There are 5 ways to turn a row about zero (a turn may also mirror it). The second row of each pair is the first, turned, with some noise.
In the rows, zero is written as 128.
Some pairs, each with its turn after it:
[106 105 124 136]
[119  99 111 125]
K229

[ 81 177 153 173]
[119  59 118 169]
K914

[ 99 163 136 130]
[114 167 132 107]
K96

[125 147 128 174]
[120 156  85 127]
K229

[146  90 149 107]
[144 109  94  95]
K907

[ 80 100 103 101]
[104  76 139 102]
K229

[101  83 119 109]
[163 131 162  99]
K914

[104  95 180  96]
[185 141 114  84]
K907

[127 163 165 115]
[118 165 142  95]
K907

[177 131  79 144]
[127  81  71 119]
K96

[135 111 132 105]
[138 114 122 106]
K907

[119 120 119  84]
[120 100 169 116]
K229

[114  77 100 164]
[151 148 182 161]
K914

[128 101 167  89]
[171 138 111  91]
K914

[177 125 172  79]
[200 114 156 106]
K96

[ 94 108 129 110]
[127 158  99 130]
K807

[113 177 164 156]
[135 191 114 114]
K96

[132 147 121 166]
[127  92 139 147]
K807

[173 108 109 120]
[179 126 146 130]
K229

[152 122 152  98]
[114 155 145 101]
K807

[151 126 155  86]
[117 165 149  98]
K807

[149  81 150 119]
[146 111  82 106]
K907

[105 143 136  79]
[123 138 173  96]
K96

[ 98 129 180 174]
[171  85 115 164]
K914

[138 140  87  94]
[179 136 133 108]
K807

New pairs, each followed by its turn:
[131 144 150  91]
[128 119 103  94]
K914

[ 80  79 144  79]
[186 117 163  74]
K914

[120 157 106  83]
[ 92 116 131  85]
K914

[174  80 166 162]
[179 175 103 161]
K914

[133 158 140 119]
[113 153 139 136]
K229

[ 77  97 164 120]
[115 149 177 164]
K96

[135  85 122 154]
[108 106  96 106]
K807

[170 142 136 133]
[116 149  90 136]
K914

[138 118 135 105]
[129 147 134 105]
K807

[172 108 166 154]
[113 142  68 121]
K907

[ 88 107 131 108]
[ 99  87 133 130]
K229

[ 79 126 142  81]
[148  89 139  72]
K914

[109 177 136 132]
[ 88 166 125 117]
K229

[118 124  76  96]
[131  75 168 136]
K907

[126 112 174 109]
[117 112 141 171]
K229

[ 90 141  91 168]
[103  99 170 164]
K914

[154  81 164 162]
[160 112  94 184]
K229

[177 125 161  78]
[115 161 172  78]
K807

[145 179 114 124]
[ 82 138 157 122]
K907

[ 84 103 148 138]
[183 144 126 145]
K907

[132 169  83  87]
[ 64 129 135  89]
K914

[135 124 174 113]
[167 145 152 134]
K96

[112 136 169 126]
[147 164 126 106]
K907

[ 90 177 176 120]
[ 59 157 134 154]
K229

[158 119 100 163]
[114 160 141 165]
K914

[105 117 164 135]
[103 111 116 160]
K229

[131 177 127  84]
[104 135 177  90]
K907

[ 97  89 141  84]
[110  71 163 138]
K229

[106 100  88  77]
[163  72 157 122]
K907

[ 77 140  80 169]
[161  92  84 176]
K807

[170 159 163 124]
[181 153 109 106]
K96

[ 90 178 141  79]
[106  82 112  76]
K914

[ 81 133 136 176]
[ 89 123  71 121]
K229

[ 98 109 177 131]
[174 161 112 112]
K907

[163 112 127 171]
[ 99 124  82 151]
K907

[172  89  79  87]
[172 130 115  55]
K807

[100 168 145 146]
[119 126 144 183]
K807

[148 136 129 178]
[112  83 136 135]
K807

[107 140 144 130]
[142 146 138 127]
K907

[ 89 148 133 125]
[ 81 126 126 120]
K229

[ 93 148 129 118]
[138 152 128 163]
K807

[109 109 118 106]
[119  97 143 116]
K229

[ 79 140 177  78]
[162  74 109  71]
K914

[ 84 137 162  82]
[173 154 156  85]
K907

[103 168 133  90]
[ 80 141 161 114]
K229

[156 105 159 101]
[175 112 147 132]
K96

[164 173 152 143]
[ 98 123  70 148]
K914

[111 105 160 148]
[141 147 140 166]
K96

[126 116 126 129]
[138 134 138 129]
K914

[115 133 106 109]
[159 142 117 134]
K807

[136 167 132 121]
[116 167 143 126]
K229

[109 118 105 120]
[ 99 112 139 129]
K96

[156  94 113 131]
[175 107 132 133]
K229

[142 118 157 155]
[134 137 106 160]
K229

[ 82 105 106 120]
[141 144  76 143]
K807

[116 100 120 115]
[122 105 154 139]
K96

[ 96  95 171 160]
[180 157 101 144]
K907

